The rows are grouped in 4 ways, from coarse to fine. Each group lies inside one group of the grouping before and may be the whole of it. The rows also spread widely along 12 directions, which tell nothing about the answers.
In the rows, 128 means zero.
Some rows, each with its group in each grouping after it:
[146 135 110 151 142 117 133  97 125 165 115 136  92 115  75 134 161 110
 150 130 126 137 143]
vuvo Raf mivu gumu
[118 165 152 122 151 143 115 149 168 113  85  80 127  73 128 140 113 165
 143 120 149 147 104]
tuvav pemut fisep nuv
[154 188 170 147  41  11  92 177 176  41 168  46 100 112 123 106 147 171
 183  96 154 173  27]
vuvo Raf sok Bak
[145  91  81 161 138 135 104 144 160 101 188 135 119 172 100  85 170 101
 107 175 127  84 114]
vuvo Raf sok soli
[121 173 131 100 116 144 149 108  57 132  85 153 152 149 176 123  97 132
 108 102 110 140 166]
tuvav pemut vifaf Gosug
[156 128  46 111 133 105  86 169 150 126 179 116 138 169  96 147 162  77
 137 200 129 104 152]
tuvav namog ruz gunul
[135 153 109 123 102 176  95 132 126 110 134 144 161 119  84 126 159 105
 120 183 103  64 159]
tuvav namog zuzog Tuzer
[108 109 127 144 159 143 134  92 146 142 135 158 119  67 115 188  99 168
 143 167 167 140 188]
tuvav namog Mot Mok
[124  91 111 171 163 125 144 123 148 101 146 131 129 123 145 113 157 138
 113 124 158 134 104]
vuvo kalo zer rotar
[138 173 153 164  97 163 117  81 126 116 106 149  99  95 117 155 137 184
 170 141 174 135 177]
tuvav pemut fisep der
[166 217 169 117 107 126 138 135  87  86  94 139 104 100  94 119  91 143
 161 140 119 151  96]
vuvo Raf mivu gumu
[143 185 117 139 132 172 113 105 116 137 124 112  94 149 141 130 136 139
 149 160 158 142 161]
tuvav pemut vifaf Gosug
[ 95  87 120 101 141 105  85 164 170 165 159  80 156 137 147 155 123 134
 127 140 130 115 155]
tuvav namog ruz gunul
[143  64 188 169 128 137 126 158 164 112 168 130 115 152 153  95 144 151
 149 147 156  94  86]
vuvo Raf sok Bak
[123 132 120 131  95 136 114 118  94 146 123 109 155 141 139 139 189 111
 144 123 123  95 155]
vuvo Raf sok Bak
[117 148  35 154 159 120 160  52  74  92 130 206 127 121 107 130 108 128
  76 143 133 155 181]
vuvo Raf sok Bak
[ 67  73 168 125 126 137 112 128 130 151 166  81 174 115 176 130 142 147
 103  97 106  97 134]
vuvo kalo zer rotar
[183 196 102 128 110 157 103 139 121 129  58 155 106 180  82 102 164 104
 156 146 135 119 151]
tuvav namog ruz gunul
[113 163 111 156 136 137 151  65  71 156 150 103  91 132 148 109 138 117
 112  99 124 169 143]
vuvo Raf sok soli
[107 109 107 155 147 173 127  88 134 161 112 136 130 122 130 117 162 124
 100 110 123 108 165]
tuvav pemut fisep der
[143 132 116 119 118 121  79 167 153 135 147  96 122 180 102 110 156 114
 146 153 121 104 127]
vuvo kalo zer rotar
[ 72 136 174 112 127 202 147  89  52 131  97 139 190  80 172 146 103 158
  99 113 104  90 174]
vuvo Raf sok soli
[149 127 150 173 102  76 157 115 133 125 160 110  87 111 141 115 168 119
 154  90 144 173  82]
tuvav namog ruz gunul
[186 137 121 124  96 165  98 127 121 143 123 216 100 191  61 123 125 120
 165 204 124  74 203]
tuvav pemut fisep nuv
[ 90 150 122 155 117 145 113  98 142  90  99  91 164  54 121 144 178 164
 121 104 142 111 127]
vuvo Raf sok soli
[111 103 107 119 178 121 122 150 144 137 124 114 139 146 143 125 110 136
 113 131 138 137 130]
vuvo kalo zer rotar

New rows, each followed by its group in each grouping:
[151 168  85 142 141 131 139 111 104 145 126 110 109 128 127 146 172  92
 150 139 149 157 144]
tuvav namog ruz gunul
[ 97 166 164  92 122 154  82 167 162  81  53 114 185 108 151 133  86 203
 121 122 148 113 141]
tuvav namog ruz gunul
[123 194 156  67 126 154 116 136  60 166  97 109 145 110 100 144  85 108
 137 143  70 116 152]
vuvo Raf mivu gumu
[140  85 176 160 137  83 175 132 121 131 165 114 112  83 150 137 145 122
 158 110 137 149  69]
vuvo Raf mivu gumu
[ 90 130 145  95 135 201  84 166 151 113  85 114 200 119 145 124 116 153
  94 145 112  61 153]
tuvav namog Mot Mok
[151 119 161 149 118 130 151 111  95 133 102 187 110 155 117  83 125 127
 124 107 110 120 120]
vuvo Raf mivu gumu
[ 88  32 174 121 173 126 127 160 181 121  32 181 190 142 166  95  86 199
  83  74 138  93 124]
vuvo Raf mivu gumu
[171 126  73 107 138  38 159 155  96 141 156 138 116 138  85 149 136  57
 155 138  96 161 107]
vuvo kalo zer rotar
[146 173 187  93 110 133 115 176 116  92  77 131 139 120 117 127  75 164
 166 145 127 117 110]
vuvo Raf sok soli
[135 171 129 139 102 136 120 108  91 130 139 108 107 148 126 107 143 124
 137 123 122 133 133]
vuvo Raf sok soli
[151 101 163 140 123 119 136 131 145 176  95 149 109 134 111 135 149 124
 171 114 137 127 142]
tuvav namog ruz gunul
[144 116  87 104 133  78 121 164 163 100  38 182 177 122  90 146 131 134
 131 114 131 118 144]
tuvav namog ruz gunul
[127 129 130 106 145 131 127 139 126 141 135 134 131 125 128 138  88 128
 125 147 116 127 148]
tuvav pemut fisep nuv
[129 176  99 112 116 174  73 119 127 146 112 126 126 155 106 151 125 145
 145 176 140 104 211]
tuvav pemut fisep der
[148 175 141 109 152  85 135 153 126 171  96  59  80 108 105 145 115 115
 186 110 133 188  96]
vuvo Raf sok soli
[121 113 125 133 145 133 120 124 122 150 126 126 127 152 136 111 137 126
 116 126 123 118 135]
vuvo Raf mivu gumu
[125 175 122 128 128 156 164  99  58 117  73 146 144 112 119  90 137 102
  94  84  81 126 115]
vuvo Raf sok soli
[112 133 158 152 158 217  97 136 187 107 118 107 135  88 108 107 146 155
 113 162 139  82 117]
tuvav namog ruz gunul
[124 121 160 150 132 172 142 122 125 147 108 112 139 109 147 113 175 115
 127 105 125 109 114]
tuvav namog ruz gunul
[124 130 142 180 102 124  83 109 166 108 200 100  78 165 135  94 140 175
 137 153 168 131 128]
vuvo Raf sok Bak
[116 151 123 145 142 153 128 120 162 100 101  91 155  30 112 168 174 141
 139 135 141 115 116]
tuvav pemut vifaf Gosug
[144  71 180 122  87  31 142 162 145 115 128 167 139 123 107 127 104 146
 160  99 109 121  95]
vuvo Raf sok Bak
[153 144  87  99 135  91 144 118  90 185 108 147 130  88  77 216 140  79
 185 157 118 148 188]
tuvav namog ruz gunul
[106 178 115 133 171 151 147  74  83 129 109 138 107  97 122 117  83 147
  93 121 121 169 144]
vuvo Raf mivu gumu
[ 93 183 162 102 132 150 123  87 100 137 108 143 110 117 142 118  26 184
 102 118 110 164 173]
tuvav pemut vifaf Gosug
[179  65 164 116 150  72 153 186 194 121  97 195 124  80  58 167  91 136
 187 167 130 113 106]
tuvav pemut vifaf Gosug
[115 137 163 140 131 169  94 126 150 148  68 107 124 149 140 119 142 175
 152 119 165 112 150]
vuvo Raf sok Bak
[119  86 153 100 173  90 154 191 156  91  59 142 186  82 130 140  95 149
 126  99 122 127  76]
vuvo kalo zer rotar
[166 180 148 162  99 153 167  80  69  88 158 210  80 130  94  70  96 114
 110 142  97 142 119]
tuvav namog ruz gunul
[163 126 103 188 128 129 157  79 135 127 105 179  84 143 113 101 175 127
 133 112 152 146 138]
tuvav pemut vifaf Gosug
[135 105 135 141 138  85 140 133 133 122 109 141 129 130 138 125 129 146
 136 105 146 144 113]
vuvo Raf mivu gumu
[152  71 178 143 112  80 152 150 125  99 178 184 119 139 130 125  93 146
 153 146 132 123 106]
vuvo kalo zer rotar
[162 122 147 142 146 200 105 156 151 169 147 103 104 144 102 129 177  90
 171 196 139  82 133]
tuvav namog ruz gunul
[154 168  78 121 130 135 126 130 112 113  99 145 144 114  92 146 159  96
 136 152 124 122 148]
tuvav namog ruz gunul
[144 107 131 151  88  72  91 175 177  76 151  90 147 155 143  96 189 143
 138 113 148 104  69]
vuvo Raf mivu gumu
[124 173 132 135 114 124  91 141 143  94 144  80 113 146 129  95 127 152
 127 133 138 137 101]
vuvo Raf sok Bak
[113 110 164 121 111 139  86 157 173 177 126  68 138 132 118 107 172 113
 135 103  99  93 118]
tuvav namog ruz gunul
[144 146  55 142 134  75 169  69  69 129 159 174 104 127 152 186 116 124
 144 144 167 194 195]
tuvav pemut fisep nuv
[133 137 146 126  89 132 100 137 143 104 144 150 129 135 103 103 109 146
 122 143 106  97 137]
tuvav pemut fisep der
[ 85 165 186 196 118 202 134  63 112  67 144 117 107 110 186  59 115 210
  81  97 158 138 105]
vuvo Raf sok soli
[165  94  79 147 160  62 123 165 193 120  90 133 122 121  76 160 177 122
 177 137 172 142 112]
vuvo kalo zer rotar
[120 103  81 131 161  87 130 140 176 106  74 144 163  95 123 160 146 148
 126 112 166 143 138]
tuvav namog ruz gunul
[115 178 168 122  99 114 132 103 108 130  89 122 123  87 145 154  95 176
 152  89 138 166 151]
tuvav pemut fisep der
[149 185  99 106  87  93 114 136 107 117 105 122 146 107  94 162 153 106
 159 131 116 135 146]
tuvav namog ruz gunul
[146 149 142 158 156 188 121 132 149 141 180  90  80 115 110 117 142 107
 148 197 143 122 116]
tuvav namog zuzog Tuzer
[152 123  97 139 167 106  83 193 201 118 128  66  98 189 142 117 146 149
 166 163 201 144 103]
vuvo Raf sok soli
[ 69 125 123 121 137 144 100 109 114 178 114  57 155 142 188 141 151 150
 117  89 139 128 170]
vuvo Raf sok soli
[171 118 100  74 126  34 133 167  84 152 141 172 130 163 106 193  77 105
 188 181 128 148 169]
vuvo Raf mivu gumu
[145 137 131 145 123  84 143 137 114 117 165  94 107 118 137 133 145 115
 156 129 140 156  89]
vuvo Raf sok Bak
[122  92 111 146  94  85 135 128 134 106 151 130 166 108 151 142 170 125
 122 101 126 112 126]
tuvav pemut fisep der
[114 107 107 149 109 115 111  83 148 191 126 118 112 148 110 111 180 115
 116  87 104 119 167]
tuvav pemut vifaf Gosug
[135  89 128 131 139  34 142 161 142 124 184 102 108 151 153 119 108 127
 140 110 134 177  81]
vuvo kalo zer rotar
[182 131  84 134 137 113 136 143 127 128 155 153 102 154 106 147 144  92
 162 189 142 128 143]
tuvav pemut vifaf Gosug
[107  46 109 151 153 129  81 174 205 104 159 104 166 168 151  93 174 145
  92 145 149  66 105]
vuvo Raf mivu gumu
[156 173 130 146  95 133 130 111 119  54 131 186 122 113 109 118 106 162
 130 163 138 123 133]
tuvav pemut vifaf Gosug
[153 129  73 102 157 102 172 133  95 124  87 188 149 125 103 123 110  78
 100 121  83 135 130]
tuvav pemut vifaf Gosug
[103 104  97 131 159 149 117 124 145 152 127 123 145 150 133  91 142 108
  75 113 103 111 139]
tuvav namog ruz gunul
[120 133 157 182  93 167 129  72 130 113 158 150 105  95 116 102 155 152
 116 118 123 105 137]
tuvav pemut fisep der
[156 189 115 107 150 142 156 131  78 113  57 165 135 121 143 160  96 134
 155 141 159 167 159]
tuvav namog ruz gunul
[147 151 115 136 136 132 140 123 130 104  94 167 125  98 103 148 116 139
 142 149 150 139 143]
tuvav namog Mot Mok
[ 95 120 127 100 133  86 133 145 128 124 125 104 174  87 152 153 108 134
 114 100 111 143 125]
tuvav namog ruz gunul
[ 80 152  73 102 131 132 110  90  66 108 168 144 168 139 148 146  77 141
  75 160 107 122 197]
vuvo Raf sok Bak
[163 180  87 166  92  99 141  72  89 142 131 129  80 113  67 135 199  87
 166 116 122 151 140]
vuvo Raf sok soli
[130  55 128 166 109  75 138 131 186 106 149 160 141  94 103 120 159 136
 119 103 121 105 104]
tuvav pemut fisep der
[124  87 115 121 149 131 119 138 124 144 157 145 143 150 119 121 123 111
 110 158 108  93 142]
vuvo Raf mivu gumu
[ 89 142 138 158  94  99 149  42  95 148 187 123  97  89 133 107 115 139
  88  70  88 168 141]
tuvav pemut fisep nuv
[129 148 153 140 115 144 136 101 105 140 110 149 109 133 152 127 107 159
 140 112 146 147 162]
tuvav pemut fisep der
[129 140 173  96 111  73 138 154 130 157  60  95 141 102 154 161 116 152
 175  66 136 164 120]
tuvav pemut fisep nuv
[127 137 114 138 116  40 169  86  95 118 174 153 102  85 137 171  90 139
 145 117 140 204 143]
tuvav namog ruz gunul
[179 201 155 134  99 146 108 155 144 102  58 105 110 122 116 134 163 151
 195 132 169 134 113]
tuvav pemut fisep nuv
